The rows come from 5 hidden closed curves, with some noise, and rows from the same curve form a group. Each curve winds through 8 dimensions. The rows are also pushed far along 5 directions, which tell nothing about the answers.
In the rows, zero is written as 128.
Known rows, each followed by its group:
[109 140 137 130 172 168 132 168 127 119 122 162 133 149 162  85 124 133
 117 101 121 116 133  78 105]	nitot
[138  78  78  99 169 132 155 121 123  74 114 140 151 145 118 162 149 113
 128 152  64  98  91  93 149]	gim
[132 113 109 107 155 122 113 112 110 119 170 160 127 135 111 131 136 103
 106 114 100 126 141  91 157]	tudan
[172 156 211 179  96 122 130 173 136 123 115 133 104 123 123 101  34 179
 126  98 133 165 113 187  80]	nitot
[157 143 152 101 122 175 138 123 116 116 130 137  95 155 146  86 127 106
 114 109 118 148  94  74 154]	non
[101 148  87 105 133 113 109 106 177 184 136  99 138  98 115 145 159 138
 141 136 126 112 147 141 115]	gim
[100 111 125 160 145  85 112 121 118 139 152 152 158 108 110 187 123 135
 107 125 155 147 178 156 127]	non
[152 153 185 144  88 113 143 149 131 164 131 129 101 158 139 127  60 136
 133 117 152 166  98 171 157]	Tosup
[108 152 155 113  87 133  93 143 132 131 151 138 123  94  84 179 146 171
 101 103 195 123 165 185  80]	Tosup
[108 121 140 125 119 138 104 115 132 160 132 132 126 117 120 160 102 101
 117 116 103 146 146 156 150]	gim
[100 137 114 116 153 141 132 118 130 133  88 144 160 122 134 147 144 124
 143 143 140 107 119 122 133]	non
[ 84 128 134 110 153 181  80 104  71  93 134 156 134 173 143 178 158  90
  51 131 186 150 175  78 171]	non
[151  53  93 138 133  72 165 114  97  99 116 113 148 137 114 181  98  90
 131 146  63 124 102 134 169]	gim
[ 94 106  58 104 150 161 126 111 134 117 139 106 120 116 134 112 202 110
 129 138 127 105 148  65 121]	tudan
[108 125 117 129 189 145 136 158 128 114 132 159 136 142 144 107 121 124
 112 106  89 121 136  59 123]	nitot
[101 136 100 142 149 126 138 137 145 136 137 115 123 111 139 105 162 134
 148 134 119 132 139  80 122]	nitot
[153 129 145 175 134  91 159 148 160 122  90 107 141 104 119 145  74 173
 145 141  82 152  96 161  98]	nitot
[149 128 105 132  81  92 152 109 187 188 154  83 112  91 114 150 123 150
 151 125 125 160  99 181 117]	Tosup
[ 91 143 105 142 132 118 109 114 146 158 129 120 142 101 125 126 161 145
 155 153 172 118 165 153 112]	nitot
[127  80 151 178 149  91 148 162  83 103 146 168 137 156 131 169  59 111
 102 111 111 157 137 131 158]	non
[127 116 146 150 113 127 129 141 114 131 150 124 121 143 143 136 113 124
  93 108 162 153 152 126 122]	gim
[144 123 138 147  84 125 125 119 121 134 149 103 105 114 125 105 138 122
 140 132 158 146 143 151 123]	tudan
[119 101 111 135 169 127 130 111 109  74 117 151 158 127 115 183 150 121
 113 163 103 137 129 112 152]	tudan
[164 133 127  65  81 179 145  70 137 171 160 112  63 166 113 110 110  83
 112 104 151 170  86 101 196]	Tosup
[184 148 161  96  67 143 112  77 114 162 150 119  76 153 107  62  89  92
 148 120 150 136 108 169 169]	gim
[127 132  94 110 127 121 106  77 142 156 143 120 128  89 113 136 144 114
 124 122 107 137 139 132 130]	Tosup
[ 99 142 137 126 120 137 114 155  90 114 120 137 129 115 153 126 162 121
 115 113 141 115 145 102 120]	gim
[105 155 111  87  98 190 104 122 148 169 151 134 108 111 146  69 196 113
 157 114 175 100 141 131 107]	Tosup
[166 114 157 148 117 117 169 146 119  88 120 117 103 147 107 120  88 144
 133 128 126 145  98 118 133]	Tosup
[159 116 106 156 161  69 146 112 137 124 140 130 149 123 125 136 115 139
 123 138  98 147 115 113 131]	tudan
[154 165 158 108  79 150 113 114 152 150 144 113  84 133  88 110 101 160
 135 122 182 145 117 178 122]	Tosup
[124 129 142 112  77 169 112  92 146 179 150 126 109 116 121 130 136  96
 134 119 163 152 139 182 139]	Tosup
[160 101  82 154 186  57 164 129 137 108 138 132 157 126 135 124 121 143
 134 140  59 127 100  83 134]	tudan
[ 80 154 160 139 103 128  90 168 122 128 110 154 166  82 129 192 159 168
 115 120 176 109 166 210  64]	Tosup
[104 159 163 132 112 156 104 187  83 100 132 159 116 165 166 111 143 155
 106 121 216 117 140 125 111]	non
[116 121 129 120 135 114 143 155 125 116 110 145 149 136 124 163 126 140
 138 133 114 105 110 142 129]	Tosup
[131  97 131 168 157  59 146 163 123 102 116 142 182 122 132 183  98 160
 105 126 111 118 133 155  89]	Tosup
[137 121 120 103 143 128 112  84 132 115 125 138 146 133  92 180 132 123
 104 148 120 130 125 145 149]	gim
[148 159 108 105 120 116 129 111 154 141 131  93 104 120 108  89 145 153
 144 131 137 111 116 106 118]	nitot
[148 118 162 140 122 117 144 179  92 126 149 140  95 193 158  78  59 113
 121 101 120 123 112 107 153]	tudan
[ 95 111 101 153 108 103 107 128 138 142 152 106 152  72 128 163 194 138
 127 133 161 128 182 160  82]	tudan
[185 119 181 132  71 108 183 159 143 147 129 125  91 157 111 133  38 142
 157 112 101 150  49 186 156]	Tosup
[144 173 184 108  89 150  99 159 126 146 147 156 110 158 140  81 118 153
 125 105 200 108 129 176 102]	gim
[152 137 167 153  91 123 109  87 145 158 117 133 136 112 116 151  93 130
 141 152 152 171 124 229 133]	non
[134 160 128  88 114 168 102  81 140 169 138 113  94 170 123  81 127 108
 134 142 180 130 131 120 171]	tudan
[129 121 111 106 129 159 159 113 123 142 138 142 112 138 139  94 153 100
 144 115 145 133 104  88 154]	non
[100 132 147 178 158  88 100 204 101  90 108 155 170 120 161 132 113 174
 122 129 130  84 164 161  60]	gim
[137  97 131 172 143  95 131 153 140 109 148 151 146  91 116 157 108 154
 122 117  86 144 137 169  84]	tudan
[ 95 125 137 151 164 100  88 138  96  82 118 183 187  90 106 228 141 162
  82 137 138 128 169 165 103]	non
[ 97 155 102 105 146 137 134 151 113 127 111 143 139 115 170 102 190 125
 148 121 116  90 112  72 125]	Tosup
[123 163 106 109 150 164 128 130 126 122 117 146 123 148 176  44 190 131
 159 147 170  97 109  73 127]	non
[151 126 142 113 124 129 123 111 124 132 147 134 105 144 100 112  87 120
 112 108 123 132 126 126 143]	nitot
[109 132 152 138 116 132 121 153 124 151 117 116 121 158 150 121  95 123
 127 130 147 124 143 146 132]	non
[136 142 149 100 130 162  99 110 111 133 148 150 103 158 110  95  97 112
 102 101 157 127 146 119 143]	nitot
[157 131 183 167 102 126 142 162 111 118 116 151 123 155 156 118  75 141
 142 137 148 153  96 186 136]	non
[110 106  60 110 137 136 109  32 159 166 154  94 147  98 103 164 196  89
 117 157 142 155 166 118 154]	tudan
[137 172 172 152  72 143 110 145 151 160 140 119  94  93 126  67 123 161
 178 123 166 142 138 195  88]	Tosup
[114 121 138 102 137 137 112 121 105 122 129 148 134 178 119 183 102 110
  73 119 154 129 141 120 166]	gim
[149 110 118 108  96 131 146 126 119 132 142 106  90 147 122 113 107 104
 134 116 115 127 101 116 156]	tudan
[128 118  74 124 111 130 133  71 202 177 121  78 151  72 118 139 183 130
 173 166 119 133 124 180 103]	gim
[ 92 181 142 126 152 140  92 129 146 141 101 128 149 117 132 143 144 158
 114 137 152 123 157 127 107]	nitot
[101 139 149 106 129 195  84  97 111 117 115 155 142 136 132 162 162 102
  83 132 179 144 164 136 135]	gim
[ 93 101 157 153 152 132 124 199  59  82 145 200 138 162 153 150 104 117
  96  97 144 120 154 109 133]	non
[152 149 107  89 113 137 145 113 168 148 123 100 114 119 119  87 148 143
 153 123 121 102  94 120 105]	nitot
[122 110 158 144 128 144 132 155  78  92 117 165 130 178 158 157 101 117
 104 140 155 146 116 135 166]	non
[156 154 138  97 106 138 111 112 147 134 144 128 106 130 100 111 125 150
 131 124 143 122 112 150 122]	gim
[159 182 136 111 108 112 110 116 155 176 165 134 113 114 131  66 143 155
 140 107 164 125 123 144 104]	tudan
[149 141 135 152 134  86 157 159 150 125 103 101 142 136 147 122 113 172
 132 134 130 120 106 126  96]	nitot
[114 109 130 150 139 124 121 137 120 130 143 120 120 158 134 126 106 114
 118 136 141 138 157 125 142]	tudan
[102 116 128 152 150 111 146 184  97  89 126 143 124 134 144 144 125 132
 132 127  99 121 124  88 141]	nitot
[116 131 192 155 132 141 107 208  63  60 127 160 123 144 156 134 109 137
  61  84 122 132 161  95  98]	nitot
[107 150 207 136 143 154  75 121  84 115 108 165 144 169 126 189  65 103
  53 116 144 169 172 143 166]	nitot
[171 137 144 123 141 138 123  97 114 120 163 150  98 162 118  86 101 113
 108 116 128 161 120  93 165]	tudan
[149 111 145 123 121 112 158 179 115 114 128 136 117 187 143 133  71 141
 114 109 129 113  90 125 136]	gim
[144 105 112 167 168  82 151 112 134 109 100 141 177 111 133 171 119 139
 136 161  85 148 110 142 133]	non

New rows. What belongs after each?
[144 131 113 103 108 129 146 112 150 157 159 110 100 146 116 124 126 129
 120 115 150 144 107 110 148]	Tosup
[114 121  95 127 143  97 152 123 146 164 143 148 150 107 122 134 153 131
 162 130 141 115 127 132 133]	non
[106  95 103 137 171 120 125 161  99  95 160 152 127 146 135 117 137 112
 114 117  97 112 155  72 134]	tudan
[108 147 151 141 133 114 126 167 113 131 120 147 138 138 152 152 122 140
 120 122 144 129 132 127 135]	Tosup
[118 125 127 147 145 147 121 127 142 123 123 129 143 115 140 134 144 131
 120 131 120 145 144 128 107]	gim
[127 186 135 106 105 141 110 133 143 152 142 117 102 106 130  76 163 150
 146 111 151 114 130 111 102]	gim
[102 111 126 119 162 157 101  95  98 126 129 160 138 157 118 157 111  90
  88 127 158 135 166 116 164]	nitot
[147 175 151 106  73 158 135 159 140 154 157 117  81 138 146  47 154 155
 139  92 212 118 114 117  93]	Tosup
[107 127  98 188 153  53 147 176 158 139 128 116 160  88 145 119 140 191
 181 151 134 103 144 159  72]	nitot
[121 126 127 108  86 163 112 116 140 158 151 125 121 123 131 127 158 113
 122 116 174 127 143 164 114]	gim
[106 146 146 102  99 169  81 105 122 154 160 148 108 104 104 137 143 107
 120 105 152 139 163 160 137]	Tosup
[119 140 114 130 145 153 128 146 145 119 118 132 141 116 157  93 175 142
 147 137 129 113 124 107  93]	gim
[106 164 144 130 136 146 117 124 134 148  92 140 148 116 142 114 138 142
 137 132 171 118 138 141 106]	non
[111 123 126 141 125 109 128  96 149 178 113  99 145 135 125 163 107 113
 128 150 155 147 147 159 154]	non
[149 102  97 131 133  93 139 115 166 147 145 128 143  91 114 133 116 132
 152 128  67 127 111 163 113]	tudan
[157 135 128 124  98 127 121  83 150 169 117  90 111 145 124  97  84 119
 144 149 151 135 119 179 140]	gim
[109 195 165  69  80 206  77 126 123 174 146 135  77 166 137  77 129 124
 100  90 232 117 149 131 125]	gim
[ 94 126 112 107 123 139  95 136  92 101 145 146 139 102 126 145 198 115
 115 123 149  97 166 115 117]	tudan
[162 130 161 131  85 124 156 158 133 116 134 123  91 131 105 131  82 160
 131 110 133 148  89 158 118]	Tosup
[130 144  61  85  91 127 129  63 201 210 155  77 109  79 105 131 180 133
 163 140 131 137 109 155 127]	Tosup
[119 144 120  90 152 175 112 102 158 146 128 140 124 120 119 107 135 114
 121 110  99 127 132 102 125]	nitot
[159 149 140 144  72 108 153 178 156 168 140  96  96 123 162  58 105 170
 162 100 156 118  97 160  74]	tudan
[142 123 118 149  93 111 132 125 144 139 137  83 108 109 120 106 124 144
 150 137 143 135 133 155 104]	tudan
[143  79 111 145 119 101 131  91 141 144 163 108 130 117  95 180 100 106
 100 125 109 165 149 159 140]	gim
[158 131 156 125  80 111 103  91 158 148 138 122 136 104  72 185  96 152
 113 136 155 150 135 241 114]	gim
[115 153 146 127 118 125 140 174 112 133 119 146 128 128 169 117 137 135
 137 109 131 118 104 113 126]	Tosup
[118  87  82 122 149  96 129  97 145 143 156 127 142  97  93 182 132 104
 133 132  59 135 135 134 152]	Tosup
[145  74  98 126 180 116 150 124 105  88 124 147 145 175 132 154  84 101
  88 125  79 128 105  78 159]	Tosup
[130 133 155 127  90 148 136 150 120 158 120 117 102 145 154  94  90 108
 148 112 126 127 110 150 139]	gim
[ 95 112 128 150 123 151 115 123 124 128 124 132 147 106 140 165 155 117
 117 138 153 148 161 154 115]	Tosup
[164 147 149 123 114 132 117 106 131 155 118 117 103 162 134  65  73 116
 151 138 130 125 112 156 148]	gim
[121 109  92 100 138 167 110  36 140 149 133 106 128 135 108 166 137  81
  86 142 140 171 146 111 167]	tudan
[148 159 167 134  59 137 105 102 162 179 141  90 103  84 111 123 128 135
 137 118 148 162 146 199 102]	nitot
[115 112 115 146 147  94 143 166 125 130 129 121 140 158 153 134 111 136
 132 133 120 109 128 118 130]	tudan
[116 100 125 136 160 116 143 185  70  64 122 161 136 134 155 127 133 110
 116 109  63 103 117  64 137]	gim
[130 119 132 137 123 128 124 109 130 143 164 136 129 130 125 151 135 115
  96 114 160 168 150 130 136]	tudan
[130 114 143 146 110 134 123 106 132 137 132 126 115 107 106 152 102 111
 141 135 107 164 136 170 150]	Tosup
[121  61  75 147 165  77 149 132 151 131 146 133 169 117 119 198 117 126
 121 136  66 124 131 148 123]	Tosup
[125 102 149 153 121 135 147 130 107  99 114 131 126 110 113 157 120 111
 133 134 106 152 130 136 144]	Tosup
[120 151 113 106  80 115 114 100 178 198 161 104 116  92 109 157 146 146
 135 120 162 144 132 182 118]	Tosup
[ 96  92  85 159 153  45 161 152 156 141 124 117 182  86 130 229 140 148
 139 146  67 125 123 152 125]	Tosup
[115 117 193 169 119 153 135 192  67  61 112 166 119 137 142 141 102 133
 105 107 140 147 137 121 119]	Tosup
[102 120 129 120 128 129 115 125 125 144 123 116 131 149 120 173 102 107
 109 133 119 127 145 136 155]	non
[134 104 100 103 115 136 125  77 123 118 145 127 127 107  92 158 168  97
 141 148 107 135 123 130 169]	tudan
[125 119 145 146 137 155 125 135 124 110 118 143 139 136 145 139 128 122
 111 130 125 150 132 127 122]	gim
[211  99 111 163 156  38 200 133 147 125 141 117 122 152 133  87  58 138
 165 134  30 145  51 103 157]	tudan
[130 106 144 140  81 130 131 102 149 173 143 119 129 105 117 172 111 105
 131 123 142 166 138 204 133]	Tosup
[133 125 101 103 151 169 119 125 130 111 152 157 115 123 132  78 153 118
 134 113 100 117 122  92 115]	tudan
[ 84 136 109 116 124 111  92 148 147 143 136 125 162 106 119 180 165 166
 105 127 182  90 172 175  71]	gim
[135 133 118 115 144 137 142 141 126 109 109 132 116 131 126  93 115 133
 150 126  89 105  96 100 127]	non
[108 133 131 130 121 114 101 135  87 114 117 136 148 120 142 135 156 121
 117 131 156  99 155 132 122]	gim
[124 124 120 131 119 141 140 115 133 113 114 113 124  96 110 119 162 127
 158 147 123 130 126 122 124]	Tosup
[129 103 123 149 133 133 117  72 159 149 132 114 143 105 103 183 112 104
 108 144 105 185 151 169 139]	gim
[111 113 127 165 148  84 118 168 136 109 122 138 174  91 123 161 119 174
 115 120 128 104 164 172  54]	nitot
[146 107  92 121 124 110 175 164 122 113 121 113 109 121 153  70 148 117
 180 124  62  93  75  78 130]	gim
[111 161 110  69 153 173 117  99 135 151 127 149 129 132 131  98 173  98
 124 112 121 104 125  72 148]	non
[142 177 139 105 125 134 101  99 131 139 138 152 120 117 107 100 142 153
 133 127 172 127 127 138 124]	non
[106 155 108 120 162 129 121 166 125 130 145 151 121 142 151  55 151 150
 150 117 156  83 143  82 103]	nitot
[131 135  96 129 154 107 129 121 127 134 138 125 145 128 154 106 164 133
 122 130 137 118 131  86 119]	tudan
[104  97 113 115 125 151 117 114 128 143 148 145 136 126 126 166 141  94
 113 120 126 136 147 145 144]	Tosup
[141 101 113 122 135 149 138  70 119 135 149 119 115 157 125 134 128  78
 101 131 138 175 130  89 183]	tudan
[132  95 153 163 159 105 118 150  81  74 162 172 132 149 117 162  85 121
  73 107 109 160 157 107 143]	tudan
[138  84 102 129 187 131 133 116  98  84 116 143 133 178 131 130  83  92
  99 141  70 126 120  75 172]	gim
[145  97 122 155  90 116 134  74 163 168 142  79 119 109 100 172  97 119
 117 138 142 188 143 189 133]	tudan
[150 142 190 116  70 143 113  96 118 160 113 139 125 133 111 166  81 112
 108 111 168 158 120 211 146]	Tosup
[141 149 202 187  87 112 123 221  64  84 131 140 106 144 174  81  99 166
 111  99 191 128 145 144  76]	tudan
[159 170 160 104  91 153 114  89 178 185 139 108  91 111  89  99  87 136
 138 108 120 161 115 169 127]	nitot
[101 135 104 110 129 161 104 101 146 141 127 135 150  79 129 142 198 118
 128 127 129 122 152 134 101]	non
[110 111 101  95 141 169 105  89 130 139 161 139 125 128 121 132 170  85
 104 119 128 133 159  97 147]	gim
[132 157 128 128 100  96 136 106 168 194 131 102 128 112 127 130 126 137
 167 142 136 137 110 171 140]	Tosup
[106 109 102 124 146 107 143 111 127 153 144 157 153 118 116 164 143 112
 137 129 140 131 135 129 153]	non
[ 93 147 105 156 154 113 112 120 163 162 140 120 143  89 130 121 156 149
 141 135 151 135 172 127  99]	nitot
[ 93 152 124 140 175 108  70 139 100  99 148 175 168 106 135 153 173 157
  75 116 166 113 193 107  83]	tudan
[126 142 145 127 106 121 135 122 122 158 118 129 132 116 144 148 119 116
 133 121 124 141 110 143 149]	Tosup
[144 131 134 123 139 162 100  95 128 119 149 157 116 123 111 123 116 122
 101 115 128 158 140 134 129]	tudan
